The first 6 rows are patterns. Each new row is the sum of 2 different patterns, raised or lowered, with some noise. Before adding, each is slid sideways (what falls off one end comes back at the other) and multiplied by a number that may be negative. Names go in the order of the patterns.
In the rows, zero is written as 128.
Known rows, each followed by the names of its patterns:
[112 143 116 127 170 124 145 157 169 134 134 130 130 127 124 121 156 112
 141 118  95 137 102 119 126  72  93 117 142  82 119 135 159]
J928
[148 148 102 123  99 137 116 150 131 124 133 113 144 133  86 135 122 157
 137  79 151 154 112 150 128 110 112  81 145 165 125 131 126]
J170
[124 106 143 113 110 130 119 183 105 138 127  86 129 135 148 107 134 121
 143 140 125  72 127 124 139 119 120 121 184 130 118 177 100]
J887
[114 112 122 134 138 119 137 122 160 154 122 122 125 134 158 110 184 130
 133 122 140 120 102 134 128 140 145 125 131 156 124 146  95]
J122
[128 150 140 162  72 102 134 137 101 130 127 133 146 130 127 116 132 147
 122 101 115 142 143 151 184 145 129 135 103  99 138 142 130]
J179
[130 141 107 149 133 155 129  77 148 128 137 159 120 147 123 135 101  97
 149 117 141 136 140 161 109 110  87 133  80 123 145 131 114]
J299

New rows. What belongs after each?
[ 95  78 125  87 121 127 112 117  78  99  79 128 102 114 123 113  76  87
 127  96 128 110 147 116  83  85  86 120 143  79 125 100 115]
J179 J299
[168 159 158 145 122 161 194 152 158 154 157 214  95 117 170 147 134 168
 166 188 158 132 156 143 159 156 137 152 148 187 160 180 186]
J170 J179
[132 116 104 101  89  90 109 126 109 143 129 102 106 115 112  96 113  89
 141 118 108 125 120 113 110 100 105 105 115 116 120 113 111]
J179 J299
[120  89 102 129  71 134  95 105 112 113 130 113 123  91 115  91  83 144
  77 101 105 126  97 114 106  89 125 151 128 113  69 127 115]
J887 J299
[193 148 128 130 112 107 147 149 139 139 163 139 174  78 114 155 143 120
 142 138 162 166 142 130 141 144 153 120 117 119 154 152 145]
J928 J179
[125 105 134 107 112  95  85 121 124 100 100  90 141  52 114 118 138 103
 133 137 115 138 107 113 135 133  98 126 104 150 132 131 123]
J928 J122
[ 54  92  88  67  88  72  84  79  36  88  55  66  95  70  86  65  60  64
  24  84  63  83  69  84 106  57  61  41  67  44  68  69  76]
J122 J299
[136 124  89 134 119 121 140 114 136 103 127  88 109 144 119 132 123 125
 152 101 107  70 111  82 118 135 119  94 129 106 102 134 127]
J122 J299
[148 150 116 150 175 119 154 132 144 143 100 128 145 130 194 148 171 141
 141 111 125 147 139 118 120 156 171 130 121  81 161  50 135]
J122 J299
[104 125  89 120 125 112 112  95 134 118 119 108  96 118 102 108 103  55
  91  91 105 105  60  56 111  69  71  94 115 117  99 138  92]
J928 J122
[109 136 135 124 140  68 131 107 129 169 134 142 112 142 120 117  95 115
 133 177 122 138 118 146 105 117  72 126 119  77 149 130 152]
J887 J179
[136 157 135 129 118 137 124 161 100 106 133 143 138 128  79 149  80 110
 138 140 129 134 162 134 131 123  93 143 125 104 152 114 162]
J887 J122
[111 128 118 155 128 121 128 104 122 123 118 124 134 138 129 148 126  97
 123 129 127 115 130 114 145 115 121 161 107 124 112 120 122]
J887 J299
[123 107 163 137 142 129 136  97 112 136 126 146 117 128 175 130 125 114
 119 185 126 104 160 117 135 176 166 181 110 119 140 127 120]
J928 J170
[129 116 147 110 118 107 145 111 113 130 123 140  99  92  75  67 103 122
 116 147 153 119  93 130 115 109 134  85 190 153 119 147 169]
J928 J179
[112  53  82 108 109  81  75  98 159 109  95 158  84 108  69 132  84  97
 131  93 178  90 119 141  87 116 105 156  93 112  83 132 112]
J928 J887
[ 77 129 109  88  89 109  56  54  97 109  81 107 102 121 114 105 108  70
 114  83 105 124 134  94 111  96 129 122  91  88 115  95 134]
J928 J122
[114 103 136 137 127 133 122 177 163 116 147 149 148 168 133 150 147 144
 189 165 139 133 191 156 129 110 142  99 141 142 107 161 146]
J928 J179
[140 146 185 108 157 144 116 156 148 163 145 145 149 131 145 129  91 147
 148 146 142 131 160 209 142 130 184 126 161 114 194 133 131]
J887 J122
[143 116 127  94 124 115 113 121 101 134 149 111 121  80 113 155 100  92
 143 109 110 139 128 157 100  71 128 122 136  98 119 143 117]
J170 J299
[129 129 101 143 144 138 143 110 157 138 118 175 130 144 153 144 155 151
 132 175 167 181 130 177 140 139 121 157  98 147 147  80 159]
J928 J887
[128  87 121 108  88 113  94  99 131  79  78  98 123  74 125 107 178 100
 129  97 120 144  91 131 139 158 129 116 118 133 107 121  81]
J928 J122
[127 140 117  94 120 115  92 124  98 164 130 126 106 131  93 119 102  99
 111  94 125 100  81  98 132 120  97  97  92  63  99  99 112]
J928 J179
[175 123 138 211 153 151 164 130 168 182 181 146 159 161 190 169 141 109
 174 171 190 200 170 159 211 147 134 208 154 162 147 192 161]
J887 J179
[106 133 127 114 117 115 139 116 129 105 131 136 116 118 138 173 114 124
 116 105 124 108 118 135 124 145 103 105 121 101 109 104  92]
J928 J299
[177 165 163 204 187 176 138 205 145 139 117 165 142 170 149 120 153 154
 137 112 144 147 155 166 145 185 161 130 164 147 159 171 147]
J928 J122
[143 125  83 100  60 121 139  90 122 116 149 127 111 108  74 116 106 130
 104 117 104  95 109 115  97 104 104 131 102  68 122 137  93]
J170 J299
[127 149 137 116 109 107 159 129 154 144 143 132 135 157 160  98 119 145
 166 153 107 158 177 121 165 125 104 135  86 165 180 143 159]
J170 J299
[160 153  90 131 149 158 160 140 156 124 135  86 114 178 124 152 144 159
 179 105 116  81 146  82 143 155 137 126 131 158 119 136 144]
J170 J299
[148 171 197 140 169 170 152 206 123 158 164 183 166 168 150 165 149 180
 172 174 138 166 154 155 148 183 150 158 104 138 141 145 123]
J928 J122
[155 150 132 155 159 166 121 168 137 168 184 145 149 159 153 203 178 158
 137 215 160 144 148 154 141 153 161 111 149 141 124 143 138]
J928 J887
[135 163 139 121 142 174 160 134 135 127  95 135 138 148 169 179 150 133
 155 151 127 156 129 208 169 159 143 172 137 155 139 136 146]
J928 J179
[ 99 102 120  71 101  82 100 120  85  82 134  88  95 130  93 119  81  87
  94  90 100  85 113 101 106 113  75 105  91 107  92 101 103]
J170 J887
[135 118 169 134 130 142 163 105 111 125 122 131 120 139 145 185 123 180
 101 104 111 133 133 129 135 124 119 140 153 159 110 125 128]
J122 J299
[162 153  87 134 176 168 175 138 159 179 153 149 190 145 135 131 208 135
 145 127 137 247 112 139 169  97 155 178 186 183 142 113 169]
J170 J887
[150 143 137 146 165 137 132 139 136 158 140 137 150 124 172 161 157 146
 147 128 151 129 150 134 115 149 146 137 141 113 160  92 151]
J122 J299
[124 139 159 125  68 159 108 130 176 140 154 103 125 127 135 121 107 120
 193 134 151 117 144 122 135  85 125 148  79 151 159 143 121]
J170 J887
[ 71  86  97  79  75  89  95  94  68  83 126  74  88  79  62  91  77  94
  81  96 109  85  99  75  79  73  48  93  98 109  92 127  86]
J179 J299
[127 139 135 108 101 126 130 128 117 144 113 137  75 102 128 127  82 132
  92 125 134 126 114 115 137 135 116  92 101 134 132 127 172]
J122 J179
[140 113 109 104 129 118 129 141 143 150 169 116 152 125 135 155 133 167
 147 137 201 174 163  96 171 148 134  95 154 122 149 144  97]
J928 J179
[133 105 165 164 146 175 142 130 135 115 151 169 132 175 158 161 159 138
 145 127 152 132 163 151 151 150 129 161 163 123 147 138 159]
J170 J179
[104 100 125 116 138 110 110 112 132 104 115  85  89 111 108 105 115  78
 127  62  92 107 100  94 112  99  87 101 104  74 104 108 101]
J928 J122
[106 125 123 154 127 124 136 131 182 128 103 168 161 141 158 126 146 124
 131 103 127 134 133 132 110 145 134 108 115  55 107  85 137]
J928 J299
[131 115 164 127 138 183 115 157 124 140 226 151 149 121 151 152 117 119
 148 151 174 122 116 131 122 105  78 151 151 172 135 179 147]
J928 J299
[210 189 120 201 206 188 184 188 167 185 161 193 168 181 184 193 191 192
 160 224 166 183 213 178 183 165 200 162 181 189 150 229 163]
J170 J887
[116 130  98  87 164  66 119  89 114 146 103 116 126  97 106 118 131 154
  80  88 103 141 128 114 104 133 113 148 102 131  71  94 124]
J170 J122
[116 136 152 136 169 127 127 121 132  71 134 151 140 112 129 162 118 170
 139 168 126  87 158 133 153 160 126 177 129 147  95 103 181]
J170 J299
[129 117 109 106  96 143 115 116 138  85 115 120 131  95  93  97  68 132
  99 114 130 110 105 107 123 102 101 100  99 159 131  78 106]
J887 J179
[164 119 105 125  95 129 145 139 109 116 122 151 125  96  76 137 134 152
 172 135 120 166 102  91 165 119 123 110 156 126 144  71  93]
J887 J179
[104 104 163  99 143 129 148 167 106  62  89 128  92 114 135 124 162 129
 129 149 122 126 132 141  69 130 128 126 202 100 152 121  98]
J887 J299
[188 176 179 176 192 137 179 168 192 166 192 204 190 195 165 174 182 180
 156 175 176 220 212 197 208 180 169 192 182 190 151 168 180]
J122 J299
[ 99 104  69 161  92 105 172  73 125  97 115 145 124 114  82 189  95 104
  71  88  89 119 118  47 112  81  85  71  96  54 100 100 113]
J928 J887
[137 134 139  97 136 132 137 112 129 134  86 149 149 135  94 125 152 141
 155 149 159 123 137 129 100 136 131 143 126 155 130 154  76]
J887 J179
[136 162 112 170 130  76 126 139 148 169 136 161 144 156  98 130 152 144
 183 143 176 181 129 174 137 157  90 177 166 141 108 159 144]
J928 J299
[174 150 179 161 170  96 155 170 112 190 155 175 165 169 179 143 161 134
 169 137 168 186 159 163 148 198 145 146 148 147 162 199 149]
J170 J887
[ 90  54  62  70  57  80 120  78  91  54  70  57  81   4  68  89  36  86
  76  95  51  93  89  85  79   5 100  64  77 119  67  76  53]
J887 J299
[ 70  83 115  96  99  98 120 160 103  64  91  80  55  74  88 114 127 148
  87  99  84 100  84  91  83 140 122 126  91 130  82  97 131]
J170 J179
[168 160 126 123 131 123 146 132 117 130 121 143 105 134 114 129 165 121
 121 151 104 145 138 153 185 118 128 143 135 173 146 129 143]
J928 J170
[120  56  73 136 108 155  89  74 130  81  85  45  84  83 100 142  94  98
  79 107  87 112 118 108  96  98 111 107  79 117 141  94  70]
J170 J299
